There are 8 hidden switches. A switch that is on adds its own fixed numbers to the row, and there is some noise. The rows also spread widely along 8 directions, which tell nothing about the answers.
Known rows, each followed by its switches (1 for on, 0 for off):
-8.1; 34.0; -16.6; 34.4; -8.2; 34.9; 17.6; -29.4; 21.8; -9.3; -16.5; 9.0; -20.2; 23.6; 9.1; 15.4; 11.8; 9.9; 24.8; 31.2 | 1 1 1 1 1 0 0 1
0.4; -8.6; -31.8; -17.9; -21.9; 12.1; 0.8; 34.2; 47.2; 18.2; -11.1; 20.6; 29.4; 2.2; -33.5; 22.6; -4.1; 31.9; 7.9; 24.1 | 1 0 1 0 1 1 0 1
3.3; 11.0; 15.3; 39.1; 31.2; 45.5; 9.7; -23.1; 27.3; -12.0; 0.0; -23.7; 14.0; 21.9; 46.7; 9.2; -2.6; 5.5; -41.3; 6.6 | 0 1 1 0 0 0 1 1
1.1; 14.1; -53.0; 5.7; -15.3; 17.2; 2.6; -27.0; 35.5; 2.8; 28.4; -0.4; -47.7; 38.8; -11.0; 5.9; 11.8; 10.4; -53.7; 22.5 | 0 1 0 1 1 0 0 1
1.5; 18.7; -3.1; 18.6; 4.7; 37.6; 0.9; 10.1; 53.1; -29.2; -14.2; -10.6; 25.0; 7.1; 8.8; -1.0; 4.5; 28.8; 19.6; 43.7 | 1 1 1 1 0 0 0 0
3.2; -0.8; -27.1; 7.3; -5.8; 20.8; -23.7; -7.8; 63.7; -8.4; 22.2; -27.5; -10.9; 30.8; -10.3; 8.4; 9.7; 14.8; -36.1; 20.9 | 0 1 1 0 0 0 0 1
1.7; -7.6; 3.3; -2.1; 7.8; 13.6; -20.0; -11.0; 12.5; 15.0; -21.8; 0.6; -3.3; -5.9; -13.5; 20.0; -3.8; -13.2; -4.4; -17.9 | 0 0 1 0 0 1 0 1
6.0; 16.6; 13.1; 13.0; 45.7; -7.3; -1.4; 15.9; 17.8; -23.2; -56.2; -4.4; 11.2; -26.1; 32.2; 6.9; 4.4; -26.9; 3.2; -7.5 | 0 0 1 1 0 0 0 1
15.8; 14.0; -13.0; 17.1; 7.8; -12.2; -24.0; -1.8; 37.6; -34.6; -20.7; -14.6; -5.3; -2.4; 35.3; 9.9; 24.6; 2.0; 16.6; 13.2 | 0 1 1 0 1 0 0 1
30.2; 8.4; 12.3; 46.4; -13.9; -17.0; -1.8; -4.6; 35.2; -24.5; -26.2; -2.5; -13.7; -6.0; 21.5; 5.7; 17.6; -5.5; -2.1; 55.7 | 1 1 1 0 1 1 0 0
-11.2; -9.2; 35.1; 47.4; 18.6; 42.4; 33.8; 8.9; 2.0; 15.9; -49.1; 16.4; 14.9; -11.3; -7.9; 26.9; -19.9; -27.1; -33.9; 44.6 | 0 0 1 0 1 0 1 1
12.5; 1.1; 34.1; 12.7; 43.9; 45.7; 57.8; 0.4; 0.3; 19.9; -26.4; 21.1; 36.1; -8.3; 39.2; -0.2; -30.0; -2.8; -44.3; 2.3 | 0 0 1 1 1 1 0 0
3.5; 14.0; -12.5; 11.1; -10.2; -5.1; -9.7; -2.5; 13.4; -9.9; 0.3; 3.0; -0.4; 3.8; 18.9; 2.3; 9.2; 10.0; 23.0; -10.8 | 0 0 0 0 0 0 0 0
1.9; 21.5; -41.4; 11.6; -10.2; -7.7; -5.8; -39.6; 22.3; 2.2; 18.2; 1.3; -57.6; 27.2; -8.0; 3.3; 16.6; -9.0; -37.6; -11.3 | 0 1 0 1 0 0 0 1
13.3; 10.4; -24.6; -52.4; 56.7; 6.3; -20.5; -1.1; 37.6; -7.0; -11.8; 3.2; 42.2; -11.5; 34.3; 8.2; -3.9; 27.3; -18.1; -53.8 | 1 0 1 0 1 1 0 1
1.0; -0.4; -8.7; 6.2; -7.7; -3.9; -12.5; 21.9; 16.3; 4.1; -32.2; 22.7; -7.1; -10.0; -16.9; 14.0; 3.8; -9.5; 22.1; 8.6 | 0 0 1 1 1 0 0 0
8.9; -5.5; -30.3; -7.0; 7.2; -23.8; -7.4; 14.2; 43.6; 1.4; -24.8; 8.8; -41.8; -25.1; -48.3; 8.7; 9.8; -26.8; -64.9; 58.1 | 0 1 0 1 1 1 0 1
-4.9; 4.2; -32.5; -3.7; -23.1; -10.9; -37.0; -16.3; 1.7; 17.3; 3.7; 23.0; -23.3; 8.8; -27.9; 20.8; 11.5; 6.4; 21.8; -41.5 | 1 0 0 0 1 0 0 0
-9.2; 2.5; -1.1; 42.5; -6.3; 60.6; -2.4; -17.3; 16.1; 7.4; -13.2; -3.7; -16.3; 36.3; -3.4; 28.9; -1.3; 4.5; -14.3; 31.4 | 0 1 1 1 1 0 1 1
2.7; 17.7; -10.8; 29.4; -5.0; 6.7; 11.4; -14.1; 26.1; -12.2; -18.4; 10.0; -5.7; 7.9; 10.8; 13.5; 14.7; 5.4; 18.4; 23.6 | 1 1 1 0 1 0 0 1
7.2; -0.9; 3.8; 8.2; 7.7; 11.0; 17.4; 9.1; 7.0; 16.2; -29.1; 13.2; 30.8; -4.8; 20.7; 15.0; -9.4; 1.9; 5.6; -29.5 | 0 0 1 0 0 1 1 1

New rows, each followed by its switches (1 for on, 0 for off):
-2.0; 9.8; -13.1; 3.3; 9.6; 13.8; -10.5; -19.2; 35.4; 3.4; 0.7; 2.3; -0.5; 16.2; -13.6; 11.9; 3.2; 6.5; -8.3; -12.4 | 1 1 1 0 0 0 0 1
-4.7; 29.0; -57.2; -12.1; -3.2; -12.6; -24.0; -16.8; 32.0; -12.1; 2.4; 15.3; -12.6; 8.5; -3.0; 10.1; 24.2; 23.5; 7.3; -7.3 | 1 1 0 0 1 0 1 1
2.8; 22.7; -51.1; 2.7; -25.5; 3.0; -22.3; -40.7; 17.1; -2.9; 23.5; -9.9; -24.1; 33.0; 29.7; 11.7; 18.3; 27.7; -4.8; -26.8 | 0 0 0 0 0 1 1 1
8.8; -2.6; -10.3; 8.0; 4.0; 4.0; -37.5; -2.9; 26.4; -11.9; -3.0; -10.3; 2.5; 11.9; 25.0; 13.5; 6.0; 11.1; -14.9; -9.5 | 0 0 1 0 1 0 1 0
-1.5; 16.6; -11.5; 29.9; -16.2; 17.0; -13.1; -17.6; 16.5; -6.6; -20.9; 4.1; -41.6; 17.8; -0.1; 22.6; 17.7; -11.6; 21.0; 17.0 | 0 1 1 1 1 0 0 1
-0.8; -23.1; 19.2; 36.0; -11.9; 42.7; -21.8; 4.1; 37.5; 7.3; -10.7; 0.7; -7.6; 13.6; -46.3; 24.1; -3.0; 0.9; -16.7; 50.5 | 1 1 1 0 1 0 0 0
30.5; -5.1; -1.6; 13.0; 16.2; 5.7; -10.2; 0.6; 50.6; -15.5; 3.3; -27.8; 13.0; 15.1; 37.1; 7.8; 3.8; 11.9; -34.4; -1.3 | 0 1 1 0 0 1 0 1
-10.3; 8.7; -29.3; -0.2; -12.7; 6.9; -21.1; -6.3; 20.0; 8.9; 0.5; 22.9; -14.0; 2.4; -17.8; 12.5; 10.8; 12.8; 3.8; 9.2 | 0 1 0 0 1 0 1 0
29.4; -13.6; -7.6; 14.1; 5.0; -18.6; 6.9; 9.4; 9.8; 17.0; -15.1; 6.3; 11.6; 11.4; 34.0; 21.9; -7.2; -11.3; -31.4; -31.7 | 0 0 1 0 1 1 1 1
10.5; 1.4; -30.8; -22.5; 35.1; -6.5; -20.0; 13.6; 50.9; -19.1; -1.5; -7.3; -0.7; -9.1; 1.7; 5.1; 7.8; 9.0; -50.5; 17.1 | 0 1 0 0 1 0 0 1
9.8; 13.7; 0.1; 19.7; 4.6; 20.0; 14.3; -1.5; 5.9; -1.6; -24.3; 14.2; 4.0; 16.0; 31.5; 17.7; 7.3; 0.5; 38.2; -19.3 | 0 1 1 1 1 0 0 1
-0.3; 8.9; -8.1; 22.1; 4.6; 26.8; -15.8; -20.3; 25.4; -10.7; -17.4; -7.9; -22.6; 12.4; -11.5; 15.0; 9.0; 1.3; 0.1; 16.5 | 1 1 0 1 0 1 0 1
15.9; -6.8; 4.3; 19.1; -8.0; 2.9; 23.8; 10.9; -13.4; 21.9; -19.3; 32.4; 28.3; 1.7; 38.1; 16.5; -10.0; 9.7; 20.0; -32.1 | 0 0 0 0 1 1 1 0
16.0; 12.4; -27.6; -9.4; 0.6; -11.4; -8.1; -4.9; 34.6; -2.9; 4.3; 17.4; 14.2; 10.7; 12.8; 6.4; 12.4; 27.6; 22.5; -27.6 | 1 1 1 0 1 0 0 0
7.1; 23.7; -11.1; -30.7; 37.8; 38.1; 63.1; 29.2; 43.7; -0.2; -18.2; 19.2; 65.5; -16.1; 34.1; -11.8; -15.3; 37.4; 8.0; 6.3 | 0 1 1 1 0 1 0 1
0.5; 2.7; 0.6; 8.1; 34.6; 32.8; -3.6; 11.9; 41.6; -18.7; -20.5; -16.4; -2.2; -3.5; -6.4; 5.2; -0.5; -2.8; -38.5; 35.0 | 0 1 0 1 0 0 0 1
20.6; -38.6; 17.1; 47.1; -11.4; 12.8; -28.5; 19.9; 30.1; 7.9; -4.2; -8.8; -0.1; 29.8; -8.2; 29.8; -3.1; -6.0; -27.6; 9.6 | 0 1 1 0 1 0 1 0
18.8; -6.9; -37.0; 4.4; -29.5; 15.1; -12.2; 7.1; 41.6; 0.3; 28.9; -3.1; 15.2; 34.0; 16.1; 10.3; 10.2; 48.9; -10.0; 13.8 | 0 1 0 0 1 1 1 0
0.0; -12.5; 35.9; 39.0; 5.7; 67.7; -3.2; -6.4; -14.8; 13.5; -18.3; 0.6; 14.1; 33.0; 25.0; 30.1; -16.9; 4.6; 31.1; -28.3 | 0 0 1 1 1 0 0 0
28.5; -30.3; 23.9; 13.6; 12.6; -10.7; 66.6; 49.0; 16.3; 46.1; -26.1; 39.9; 48.3; -14.7; -12.5; 10.7; -30.9; -19.3; -29.7; -20.3 | 0 1 1 0 0 1 0 1
13.1; 0.4; -5.5; -6.5; 30.8; 10.4; -18.2; 21.7; 40.9; -19.1; -25.1; 3.3; 27.7; -4.3; 8.9; 8.2; 4.8; 15.8; 13.7; -1.9 | 1 1 1 1 1 0 0 0
-2.6; -1.4; 8.6; 2.7; 28.4; 11.4; -9.3; -4.2; 4.4; 5.3; -20.2; 19.7; -6.5; -19.6; -6.4; 6.6; 2.8; -12.9; -13.7; 1.7 | 0 1 0 0 1 0 0 0
-4.3; 19.6; -8.9; 44.7; -5.4; -14.0; -62.2; -21.8; 12.5; -37.5; -45.3; -9.9; -53.5; -5.1; 6.0; 21.9; 30.5; -22.5; 12.1; 31.0 | 1 0 0 1 1 0 1 0
16.8; -19.8; -27.6; -1.9; -3.1; -0.1; -23.2; 47.7; 60.7; -14.0; -11.1; -17.0; 12.3; 21.1; -4.3; 22.2; 1.7; 11.3; -19.8; 18.5 | 0 0 1 1 1 0 0 1
-18.3; 30.7; -17.1; -28.8; 79.1; 22.3; -30.4; -42.6; 25.8; -12.3; -29.8; 6.9; -34.3; -36.3; -5.3; 2.2; 6.2; -26.2; -74.8; 8.2 | 0 1 1 1 1 0 1 1
5.0; 18.9; -23.6; -4.9; 1.2; -4.7; 24.5; -1.8; 18.1; 13.4; -4.2; 35.7; 13.5; -9.4; 10.6; -2.0; 5.9; 11.4; -7.3; -1.2 | 0 1 1 0 1 0 1 0
29.4; -11.1; -39.4; 8.9; -31.1; -13.9; -9.4; -14.3; 27.3; 18.8; 46.0; -1.4; -7.3; 60.3; 26.5; 12.7; 3.5; 22.6; -16.9; -59.3 | 0 0 1 0 1 0 0 0
30.6; -12.6; -5.6; 7.6; 18.3; -11.9; -29.5; 6.3; 28.3; -9.9; -10.3; -2.6; -1.2; 16.0; 22.0; 11.7; 9.7; -4.7; -7.2; -32.1 | 0 1 1 1 1 0 0 0
1.7; -20.1; 17.5; 60.7; -19.7; 1.4; -16.6; -3.1; -3.8; 7.2; -32.9; 8.0; -44.8; 9.4; -34.1; 33.6; 11.8; -38.9; 1.7; 30.3 | 0 1 0 0 1 0 0 1
14.5; 14.9; -21.2; 3.4; 8.1; 16.5; 37.9; -25.4; 2.3; 25.0; 3.6; 21.7; 15.8; 15.8; 45.4; 9.7; -9.0; 14.7; -25.7; -32.7 | 0 0 1 0 1 1 1 1
